The rows are grouped in 3 ways, from coarse to fine. Each group lies inside one group of the grouping before and may be the whole of it. The rows also spread widely along 12 directions, which tell nothing about the answers.
Some rows, each with its group in each grouping after it:
[ -1  31   3  -9  16 -13  -1 -22 -12  -8   5   3   9  16  19  12  -9  -6
  35   1]  Voza mus j_237
[ 10  13 -19 -13  24 -35   0 -10 -11  25   7  21   1 -16  14 -18  16 -12
  21  17]  Voza pabov j_755
[ 41  -5   6  -5  18 -27  -3 -14  29 -10 -22 -16  11 -22   7  11 -10 -16
 -24  15]  Voza mus j_193
[ 43  23   3 -14  40 -30 -18 -27 -12  10   1   7  28   2   9  16  -5 -10
  27   8]  bam Nerot j_455
[ -5  24 -19 -60  -1  -3  -4   6 -28  -1  34  -7  -5   9  27   3 -12 -15
  13  -2]  bam duv j_974
[ 38  21  32  -2  -2  11  -8  10   2  18 -63 -16   9   2   2  39  -3  24
 -10  -1]  Voza pabov j_997
[  6   5  -9 -26   6 -26  17 -15  11   0  12  -4  10 -18  38 -15 -28 -14
 -14  33]  Voza luv j_738
[ 14  -7  -6 -21  -6   3  17  -1  -6   4  15   1 -28  -9  22 -38  -1 -26
 -31  17]  bam Nerot j_605
[ -9  -4   5 -30   3   0   9   8  -3   1  11  -6   4  -5 -12 -19  14 -16
  -8  14]  Voza pabov j_437
[ -8  10  16 -15  -3 -17  -3 -18 -10  30  -7  14  46  -9  44   6   6  18
  -5  14]  bam dadi j_701
[ 12 -24  13   7  17   2  -1  -2   6   2  -4   7   0 -17 -32 -12  30  -9
  -3  -3]  Voza mus j_193
[  9   7  10 -35   0  21  -1  -8 -10  -2 -17 -13  13   3  16  32 -30  37
   0  -7]  Voza luv j_738
[-11   9  -3  12   8 -18   0 -14   6  30  16 -18  14  -6   8   2 -33 -19
  35  22]  bam duv j_974
[ 33 -15  23   4  25   5  20 -28  18 -36   0 -19  -5   4 -17 -21 -23 -25
 -20  16]  Voza luv j_738
[-26  27  17 -49 -16   5  -6  19 -14   7 -32 -28 -26  40  12 -31  50  -1
 -23 -12]  bam duv j_974
[ 18 -21  -9 -24   3  47  12   9 -20  -4   3 -14 -49  -2 -21 -13 -10   7
 -13 -12]  Voza luv j_738
[-49   4  10 -16 -10 -17  -6  -2  15 -17  -3 -26   5  23   3 -28  41 -17
  -6  -1]  Voza pabov j_755
[ -4  -9 -16 -15  31 -32   4 -31  -2  28  -4 -10   1  -7   8 -33  18  -2
   3  16]  Voza mus j_193
[  9  -6 -29 -59  25 -17 -22 -18 -27  35 -10 -21  -4  -1  27 -21  35  17
 -21  -8]  bam duv j_974
[-14 -19   1   1  -1 -13   6  -7  24 -10 -25   0 -32  -8  -4 -47  29   4
 -21   2]  Voza luv j_738
[ -3   2  10 -33  -6 -13  18 -23  29 -11 -33 -12 -17   2   5 -16 -51  14
 -16  21]  bam Nerot j_605
[-11 -14  26  16 -17  38  13  -9  -6 -21   6   2 -17  15 -11 -10  -9   1
   6 -10]  bam Nerot j_455
[ -8   7 -24 -55  10 -29 -17 -11  -4  12 -20  12   5 -18  17  18  -3  41
  19 -11]  Voza mus j_193
[ 10  -5  -4  -1  20 -10  12 -30  -2   8  -2  18   4 -16   9  -9 -22  16
  19  14]  Voza luv j_738
[-24  20  10  -3 -16 -15  -8  -6   5   2 -12  -1   4  12  31   1   2   6
  15  -2]  bam duv j_974
[ 13   0  31  -8  17   4  43 -42  -3 -19 -18  19  -4  16  -4 -35 -24   5
  -6  30]  Voza pabov j_997
[ 23 -25  -6   1   3  15  20 -28 -13   3 -27  21 -29 -14  29 -25   6  33
 -30   4]  Voza pabov j_437
[ 21 -12  26 -23  -8  19 -19  19  15 -10 -27 -31   7  -4 -15  23  10   4
 -39 -17]  bam duv j_974

New rows. What belongs after each?
[  7 -38  -3   2  15   7   6 -24  14 -16 -18 -16 -34  -4 -19 -35  17   2
 -24  -7]  Voza mus j_193
[ 12 -13   7   2  -5  20   7   9   8  -2 -37   2 -45 -10 -26  -8   7  13
  -8 -12]  Voza mus j_193
[-26  -4 -11 -35   5 -25   3   3  17 -15   6 -14 -25   0 -11 -46  18 -22
  -7   9]  Voza luv j_738
[ 18  -2  -8   4  18 -18 -14 -33  -4  10 -11  -1  18 -10  46   8   4  20
  -2   1]  Voza luv j_738
[ -7  28  26 -22 -21  -7   7   3  17 -11 -33 -11  -8  13  14  -3 -18  -3
 -12  10]  bam dadi j_701
[ -7 -20   6 -23   9  17  24 -23  -7 -13  -3  15 -15   0  -5 -33  -8  23
  -7   5]  Voza luv j_738
[ 15  11  16 -61  38 -15  23 -34  -5  -7 -24 -31   0  29  -8 -39   2  -9
 -24  22]  Voza mus j_193
[ -7  10  15 -13  -5  12   9  10   0  23   4 -28   4   3 -11   4 -31 -15
  10  16]  bam duv j_974
[  0  -3  15   3  -5  -4  24  -8  14  12 -14   5 -24  -3  -2 -41  -7 -13
 -13  25]  bam Nerot j_605
[ -3  12 -21 -27  -8  -8 -25   9   9  29  -3 -50   7 -17  12  40 -48  -3
  13   2]  bam dadi j_701
[ 13 -26  -4 -22  27   6  16 -12  -8  18   1  15 -10 -24 -28 -29  -5  13
  -2  12]  Voza luv j_738
[-28  -9  25   3   9   8  16 -32   0 -27   1   6   4  22 -10 -30  22   2
   7  -2]  Voza mus j_237
[  4  -4   5  17   4 -11  -7  -8  20 -23  22 -13  17  -9   5  19  -6 -29
  11   3]  Voza mus j_193
[-15  -8  -8 -11   2  23  -6   9 -18  12  26 -33  -5   4   0  -5  12 -12
   5  -8]  Voza luv j_738
[-17   1  10 -30 -15  22  21  -9   6 -30 -20 -10 -30  13  -7   6 -43  24
   6  -6]  Voza mus j_193
[ -2  -5  -1 -17   6  -1   2   3   4  -5   8  -6  -4  -8  -4  -9   2  -6
  -1   3]  Voza luv j_738
[  4  12 -28  -8  19 -24 -12  -7 -13   4  17  36 -14 -17   8   2   1   5
  51  -6]  Voza luv j_738
[-11   5  16   6 -25  -1  11  29  30 -17 -12  -8 -28  -7  -2 -23  12 -28
 -19  10]  Voza luv j_738
[ 38  -8  -3  -5   5  -1  -9  29  15  -2  -9  -6 -20 -31 -24   9  14 -26
 -14  -3]  Voza mus j_193
[ 11 -26  23  19  -7  47  13  15 -10  37 -20 -13  -3 -16 -26   4   9  13
 -19   0]  Voza pabov j_755
[ -1 -15  13  -3  -9  11  23  -2   2 -16  10   6  -9  -5  19 -36  20 -14
 -34  11]  Voza luv j_738
[ 13  -3 -21 -21 -21  32 -11  21   4   1 -41 -12 -50 -23  -7  47 -39  42
   6 -30]  Voza mus j_237
[  5   5  11   4  -1  13 -10 -12  -5   7 -11 -36  -8  22  13  -2   3  -4
  -6  -7]  bam Nerot j_605
[  2  25 -15 -41  11 -34 -13 -12  -8  31 -10 -36   6   8  52 -11   7 -13
 -15  15]  bam duv j_974
[ -8  21  13  -6 -17  -4  26  25   8   4  21  16   3 -17   9  -5 -23 -29
  10  31]  Voza luv j_738
[-19  -6   7  -1  -2 -26   2 -15  36 -28  -6   0   4  -8  -3  -2 -12  -5
  11   7]  Voza mus j_193
[-44  -5  12 -13 -30  34  19  28 -25  41  11 -12 -17   5  -1 -40  32 -12
 -15   4]  bam dadi j_701
[-20 -29   8  -2   8  10  22 -19   3   1   4   6  -8  -8 -15 -41   2  11
  -5  10]  Voza luv j_738
[  8   3 -24 -33 -16   4 -26  49   1  39   4 -20  -9 -39  -2  40 -19  -2
   6  -9]  bam duv j_974
[ 11 -17  12   3   4   0   9  -6  27  14 -36   5   5 -31 -20  10 -36  29
   1  15]  Voza luv j_738
[-23  15  41  -1   8  -2   4 -39  -2  -9 -11   4  33  31   1  -2  -6  14
  25   3]  bam dadi j_701
[-11 -10   3 -22  18  24   7 -46 -22 -25  10 -22   4  30   8   0 -11  21
  12 -16]  Voza mus j_193
[ -3 -24 -19   5   6  13   4 -12  -4   4  17 -22 -18 -12   6  -5  -8  -7
   4  -3]  Voza mus j_193
[ -4  -4  -1  11  -5  10 -11  -4   4 -17   9   6 -17   0  -6  10 -16   2
  31 -18]  bam duv j_974
[-14 -11 -18 -15 -12  -5   0  -7  18 -22 -11  -2 -30 -12  19  -6 -18  17
  -2  -5]  Voza luv j_738
[-14 -13  -6 -15  -7 -11  18   2  19 -19   2  25 -29 -22 -17 -21 -10  -3
  10   6]  Voza mus j_193
[-23 -24 -22   2 -19  -7   4  12  20  10  19 -13 -12 -37  17 -13 -11 -10
 -11  14]  Voza luv j_738
[  7  13  -3 -21  -2  -3   1   8 -11  19   0  33  -9 -18  -5   9 -20  12
  33   3]  bam Nerot j_455
[  3  31  20  -8  -8  -9   5   2   6 -23 -21   7 -13  15  20  -3   2  -5
   5   3]  Voza luv j_738
[-26  -4  16  15 -11  11   5 -39 -13 -45   7  19 -18  35  29 -35  27   4
   6 -20]  bam dadi j_701
[  5  20  32 -28 -22  32  20  28  -3 -18  -6   1  -3   6  -1  15 -20  -1
  -9   4]  Voza luv j_738
[  3  -4 -14 -25  17  -2 -10 -12 -16   6  37  -6  15  -9  -3   8 -21 -15
  23   1]  bam dadi j_701
[-11   9  11 -36  -9 -10   3  -2  -1 -15  12  11  34  -7  40   8   1  10
 -13   7]  Voza luv j_738
[ -7  -5  -8 -44   0  -3 -21  -4  -1 -11   5 -29   4   4   4   4   4   0
 -13 -15]  bam dadi j_701
[-28   4 -14 -38  19 -37   0 -38   0  17 -16 -19   8   9  31 -24   9  20
   3  10]  Voza mus j_193
[  4  40   7 -26   1  -8  -6  21 -18  39 -10  10   7  -1   3  20 -10  -1
  35   6]  bam duv j_974
[  5  -3  17 -37   2  19  -4  13 -21  24 -16  12  -1  -2 -26  -7  27  21
  -1 -10]  bam Nerot j_455
[ -5 -10  29 -24 -19  48  12  21 -19  -7   3  -2 -11  10 -25 -11  14  -1
 -23 -15]  bam dadi j_701
[ 30 -13  -3 -38  23   2  -8 -11   1 -31 -21   5 -24  -4 -27   2   7  14
  -6 -21]  Voza mus j_193
[  9   0  21 -14 -13  11  21  12   0  -4  -9  13  -1 -11   8  -6   9  -5
 -23  10]  Voza mus j_193
[  9  -1 -23 -60  23 -31 -26 -37   6 -31   5 -17  12   3  22  16 -30  15
   5 -12]  bam duv j_974
[ -8  -5 -20 -13  26 -34 -10 -32  -6   7  40  10  22 -13  22 -13  -3 -15
  25  10]  bam duv j_974
[-12 -10   8  16  12  10   8 -29   1 -41  16   0 -24  23  -9 -29   3 -10
  20  -9]  Voza luv j_738
[-12  -8  -5 -17 -16   7  -3   9  24   6 -37 -28 -22 -13 -13  18 -30  23
  -4  -3]  Voza pabov j_755
[-17 -13 -20   8 -23   7   6  14  10 -14  15  -3 -46 -16   8 -13  -3 -20
   4  -5]  Voza mus j_193
[ 26 -12   4 -33  -5   1   9  12  15   5 -32  -6 -16 -27   8 -12   2  12
 -50  11]  Voza luv j_738
[ 11   7  24 -12 -27  40  24  15 -24  -4 -15  39 -27  -1   9  -8  -4  16
 -11  -6]  bam dadi j_701
[ 22  -1  21  -1  10  31  34  -9 -15  44 -54 -10 -34   4 -15 -29   1  18
 -25  16]  Voza mus j_237
[ -2  -8  -1 -37 -16  29  -9  44  -9  16   5 -39 -31  -4 -27  -6  14 -20
 -19 -11]  bam Nerot j_455
[ -9  17  24 -10   0 -13  18 -20  -1 -25   8  31  29   8  24   0   1   0
  13  11]  Voza mus j_193
[  7  34  14 -13  10 -14  -1 -40 -12   5  -6 -19  30  25  48  16 -33   0
  14  14]  bam dadi j_701
[ 26  -6  -3 -16   4   0  11  -2   2 -42  14  13 -33  -4  11 -31  14 -25
 -26   1]  Voza luv j_738
[-26  23  12 -51 -35 -12  -3  37  12   1 -19   2  -7  -5  10  -5  13  -4
 -20   2]  bam dadi j_701
[-57   7   3 -16 -11   6   6   2  -8  39 -12 -21  -1  10   9 -19   8  25
  18   3]  Voza luv j_738
[ 39  17  -6 -10   8 -32   6 -17  23  -8 -50  15 -25 -18  20   0 -22  10
  -6  21]  Voza pabov j_437
[-24  -1  21 -21 -16  10 -14  11  -2  19 -11  -3  28  -3  -7  25   2  29
  12 -12]  bam Nerot j_455
[-53  -3  30 -36 -29  19  21   6  -6  39 -30  29  19 -10 -11  -7 -15  58
   8   8]  bam dadi j_701
[-22  -3   2 -36  -8  11  11 -15   3  -9 -34 -21 -23  15   6  -8 -12  34
  -9  -8]  Voza mus j_193
[  1 -11   5   8  -8  19   3   1   2  -8   2 -20  -8  -2  -2   5  -4  -8
  -8  -2]  Voza pabov j_755
[  6  14   5 -11  24  -8  28 -57  -5 -10 -10  -4  -9  22  24 -19 -52  15
  20  23]  Voza luv j_738
[  1   4 -10   5 -19  10  -1  26   2  -8  15   0 -26 -16  11  17  -4 -20
  12  -7]  Voza mus j_193
[ 39  10  18 -30   3  21   4   6 -14 -37  23  13   0   3  -6  13 -14 -25
  -7  -5]  bam dadi j_701
[ -3  11  24  -4  12 -17  13 -24   8 -13 -11  15  13   9   9 -18   3   2
   8  14]  Voza luv j_738
[  7   3 -16 -32  -9   9   1  16 -16  15   5  -6 -32  -7  17 -12  -2  -8
 -11  -1]  bam duv j_974
[-34 -10 -11 -49   4  -3   2   2   1   0  27 -16  -8  -1 -24 -24  -9 -12
  12   2]  bam duv j_974
[-27 -18  13 -14  -9   2  27   0  15  11 -14  -9 -11  -9  -6 -47  19  -6
 -36  20]  Voza mus j_237
[ -9  29  11 -21 -24   6  18  32  -2  32 -22  -5 -34  -1  -4 -20 -12 -17
  -1  18]  bam dadi j_701
[-58  -5  -6 -52  -4 -29   1 -17  23 -13  -4  -5  -6   3 -16 -33 -15  10
  13   5]  bam dadi j_701
[ -7 -32 -15   6  17  10  11 -48  -1 -28  19 -19 -25  10   3 -28 -12  -3
   5  -5]  Voza mus j_193
[  2 -10 -14   9   0 -16  12 -11  10 -18  15  33 -18 -25  12 -19  -6 -11
  11  15]  Voza pabov j_437
[-16  -8 -26 -41  -4  -8  -9   7   7   0  -9   2 -25 -22  -9   1  -1  18
   5 -12]  Voza mus j_237
[ 11  26  -3 -17 -20   3 -12  29 -13   2  12   0 -10  -3  32  17   6 -21
   1  -6]  bam duv j_974
[  9  27  52 -16 -17  19  22  20  -8 -35  -3  42  -4  16 -18 -14  17 -23
  -4   3]  bam dadi j_701
[-29   0  11  10   0  -7  24 -18  -3  15  -5  26   1  -1   2 -25   4  13
  28  13]  Voza mus j_193
[-26 -12  -3 -27  -3 -29   4  -6  14  40 -20  19  12 -34  -1 -24   0  21
  -4  22]  bam dadi j_701
[ -7  16 -16  -2   7 -34   0 -13  13  20 -13  -7 -12  -9  29 -10 -14  -1
  18  18]  Voza luv j_738
[-58   0 -46 -61 -36   3 -12  41 -19  29  31 -11 -37 -15  10 -11   2   3
  16 -13]  bam Nerot j_455
[-45  19  12 -24 -31 -21  -3  18   0 -14  17  29   7   5  27 -22  37 -14
   7   1]  bam Nerot j_455
[  0 -14  13 -12   4  25  15 -18  -6   0  -3  -1 -11   3 -24 -10 -32  10
   6   3]  bam dadi j_701
[ 11   3 -24 -30   5 -18 -20  -4  14 -29 -11  -3 -19 -13   4  29 -21  12
  18 -19]  Voza mus j_193
[-10 -23  -1  -5  14 -13   7  -8  26 -10   9 -21  -6 -13 -27 -24   1 -25
  -6  12]  Voza mus j_193
[ 28  -6 -13 -58  11  -6 -22   7  10 -20 -14  -7 -23 -16 -29  10 -15   2
 -10 -16]  bam dadi j_701
[-28   2  -7 -21  10 -14  -4 -11  12  -3  10 -22   8   1 -18   2 -20  -5
  30  10]  Voza pabov j_437
[-14  15  -5 -42  -4 -29   6   5  16 -14  -4   6 -10  -8   4 -10  -5 -10
   5   9]  Voza mus j_193
[-27  18  24 -16 -11   9   4  -1  -8 -24  -7  -8   0  35  13 -19  39  -6
  -3  -5]  Voza pabov j_437
[  6 -13  19   4  -8  12 -16   6  10  29 -14 -25  27 -16   3  24   0  12
 -15   0]  bam Nerot j_605
